All groups share one centre, and each spreads out both ways along 5 directions, with some noise.
In the rows, zero is written as 128.
Known rows, each followed by its group:
[136 148 116 132 101 191 152 136 130 164 121 107 119] : H
[106 154 138 165 133 179 151 131  96 166 134  85 137] : L
[138 107 162 149 151 128 147 114 117 128 148 110 143] : D
[109 104 217 150 130 184 111 159 126 117 141 101 150] : T
[ 95 161 167 176 147 150 100 177 110 130 118  70 100] : L
[174 148 221 107 135 135 122 131 136 115 157  77 117] : D
[164 125 116 128 159  93 169  81 108 128 136  73 158] : T
[137 125 169 141 152 104 121 135 128 117 146 116 110] : D
[155 140 149 108 130 113 112 154 149 105 102  65 113] : T
[105  93 110  73 152  76 140  93 126 174 125 116 172] : N
[ 82  88 163 122 129 125  98 148 139 127 134 170 145] : H
[132  92 164 144 178  63 127 116 120 102 149 113 136] : D
[151 169 192 111 121 165 138 120 120 161 173 117 109] : D
[143 151 119 108  94 188 150 134 136 163 114  97 125] : L
[142  85 208  79 151 129 150 121 148 171 143  57 158] : N
[149 141  96 135 111 173 175 109 120 167 131 119 129] : H
[115 168 138 106 152 115 136 106 100 169 125  45 157] : H
[ 73 119 100  92 120 122 111 133 128 171 118 168 140] : H
[100  98 172 121 125 122  97 166 153 134 146 191  84] : T
[163 124 196 136 141 126 113 157 147  89 121  66 106] : L
[163  79 187 151 183  67 145 101 121  92 168 111 138] : T
[ 97 133 114  54 125  94 102 143 151 175 102 119 124] : N
[130 120 141  91 141 116 152  75 108 160 153 109 184] : D
[ 87 124 170 124 145 140 116 131 108 153 137  97 163] : H
[130  84 155  79 169  53 124 106 141 136 128  89 158] : N
[141 153 149 116 153 106 134 117 117 140 127  48 136] : H
[ 93 152  97 102 120 152 152  91 100 211 154 160 152] : D
[160 125 118 147 143 137 188  81 101 144 142  78 165] : T
[107 125 149 124 134 156 149 111 108 184 156 128 147] : N
[167 189 112  45 111 110 115 143 159 150  82  38 103] : L
[117 164 179 147 139 123  85 161 122 112 150 139  84] : N
[155 102 127 153 150 116 174  95 119 142 165 147 125] : T
[174 108 135  68 128  92 139 106 157 122 126 108 143] : L
[145  85 167  96 168  53 118 119 145 106 123  81 147] : N
[161  95 171 164 119 201 182 109 121 131 160 116 157] : L

New rows. What belongs after each?
[124 127  72  98 141  67 142 104 130 165 130 157 116] : T
[144 129 177  81 148  76  97 129 145 113 127  91 126] : D
[154  65 130  89 148  92 161 102 150 131 106  66 177] : N
[131 133 159 128 142 120 133 119 120 142 151 122 127] : D
[ 94 116 182 111 145 123  96 139 121 125 119  85 166] : T
[104  84  96 102 148  71 120 118 136 124  95 109 168] : D
[ 94 153 102  88  86 159  97 173 156 166  95 151  90] : T
[166  89 185 124 126 131 123 143 160  89 132 118 123] : L
[121 121 160 134 134 159 136 123 118 135 131  90 158] : T
[145 130 176  81 150  91 126  95 121 138 154  97 161] : D
[119 103 143 186 155 107 116 166 132 100 129 129  82] : D
[194 122 130  68 134 102 172  77 137 141 136  74 163] : L
[124 100 143  96 172  36 105 112 130 113 128 108 151] : D
[146 120 163 124 161  92 128 113 120 110 126  62 157] : T
[158 149 108 102 133  98 132 129 141 125 101  74 115] : T
[ 49 152 121 186 127 192 125 159  93 179 129 134 120] : L
[113 141 144  74 113 131  97 164 157 159 105 107 103] : N
[ 80 110  62  94 123  98 104 148 147 144  71 132 139] : D
[119 157 143 103 174  73 130  98  99 156 131  46 160] : H
[147 108 111 147 135 128 175 103 126 154 162 167 109] : T
[113 137 104 106 130  96 104 138 136 130 107 132 120] : N
[188 121 139 130 160  77 150 109 135  99 129  70 119] : T
[103 150 107 166 141 111 119 115  93 122 149 174 126] : N
[127 114  88 115 171  63 169  57  93 155 147 107 186] : T
[ 93 132 102 103 132 121 133 111 115 168 123 126 156] : T
[178 160 111  46 112 108 149 103 148 157 105  63 136] : L
[108  93 121 110 170  48 117 112 127 121 122 120 151] : D
[128  74 126 128 141 116 136 127 140 105  92  80 172] : D
[ 88 152  81 122 128 103 108 129 114 139 120 166 123] : N
[ 94 156  78 119 105 143 115 140 123 158 112 160 118] : N
[157 165 116 129  83 212 149 159 149 145  95  82  97] : T
[127 172 147 187 122 148  97 163 116  85 140 147  80] : N
[123 122 127 107 156  82 132 102 116 135 127  93 158] : T
[138  78 111  83 157  59 138 103 147 121 104  91 170] : N
[ 95 168 111  84 150  67  90 143 124 153  99  85 111] : L
[126 111 143 153 136 161 171  96 103 152 152 109 166] : T
[127  98 131  81 142  84 126 122 149 141 109  96 147] : N
[134 126 140 126 118 149 132 145 140 140 125 125 110] : T
[ 71 106 163 136  99 193 111 168 138 172 151 209 107] : T
[122  70 133  45 153  83 151  95 147 188 114  79 182] : N
[140 121 138 163 113 206 179 118 116 158 150 124 136] : T
[152 109 199 118 139 141 129 143 145 125 136  72 125] : N
[100  94  95  58 162  31 118 100 138 156 112 122 164] : N
[125 104 144 207 140 172 162 138 111 130 150 128 116] : D
[141 112 155  72 135  92 109 121 148 114 106  76 164] : D
[122 151 133 123 112 137  97 165 144 118 104 122  96] : N
[126 145  70 148 113 117 107 146 132  88  95 143 111] : N
[122 100 125 131 138 144 164  92 110 152 138 110 182] : D
[161  97 137  95 143  96 160  82 133 135 146 118 164] : L
[189 149 135 138 122 151 155 135 142 112 109  53 106] : T
[128  98 124 188 119 214 187 118 109 150 137 114 158] : D
[121 115 130 110 168  79 139  85 101 136 134  78 185] : T
[ 83 112 228 155 115 230 111 159 118 134 136  88 174] : T
[158 127  93 120 137 100 159 108 134 146 132 124 111] : T
[106 126  98  60 116  92 101 149 157 156  88 113 122] : N
[128 129 134  86 117 166 163  77 108 178 146 107 190] : D
[123 100 189 123 168  91 112 119 120 106 136  80 166] : T
[142  75 166 115 180  65 148  87 121 128 152  91 173] : N
[ 54  69 178 130 125 153  90 155 133 134 139 194 157] : H
[155  97 203 112 132 166 150 139 146 146 137  61 139] : N
[143 101 184  68 124 149 136 147 166 167 110  54 136] : N
[101 121 133 116 142 129 148  99 105 182 153 135 156] : N
[118 140 123 140  92 228 167 132 120 182 132 119 136] : N
[153 125 154 137 130 143 137 139 139 122 130 102 112] : T
[117 134 130 133  82 209 133 173 154 163 127 175  76] : T
[132 100 153 137 176  89 154  79  99 125 156  92 182] : T
[138 113 138 144 105 218 181 108 117 154 132  93 177] : D
[127 126 115 140 103 189 158 135 132 169 139 153 108] : T
[158 189 105  94 129 115 136 129 132 155  98  41 104] : H
[127 114 123  64 112 133 131 111 142 144  96  83 186] : D
[110 133 172 122 127 176 146 123 114 190 161 119 136] : N
[121 121 138  98 140  70  78 172 162 100  92 102  99] : D
[196 163  90 144 130 153 212  80 107 164 141  58 130] : H
[ 66 146 144  89 128 131  89 151 123 168 109 107 146] : H
[133 124 168 147 149 123 130 123 118 123 149 115 131] : N
[137 117 120  43 138  36  91 128 164 121 104 127 122] : L
[131 121 147 146 127 159 144 134 126 133 131 109 127] : D
[137 186 169  88 108 162 123 131 125 177 158 130 101] : D
[105 128 122 147 138 122 125 142 123 146 134 144 104] : D
[121  73 141  53 156  82 154  96 141 184 125  82 179] : N
[131  87 134 109 140 111 131 121 141 111 102  81 169] : D
[ 96 104 107 118 165  49 104 132 133 126 114 139 123] : D
[108 159 128 165 118 172 132 133 100 143 152 153 117] : N
[141 135 101  87 139  58 108 140 155 129 110 134  84] : T
[108 139 109 121  75 199 125 178 160 176 120 192  64] : T
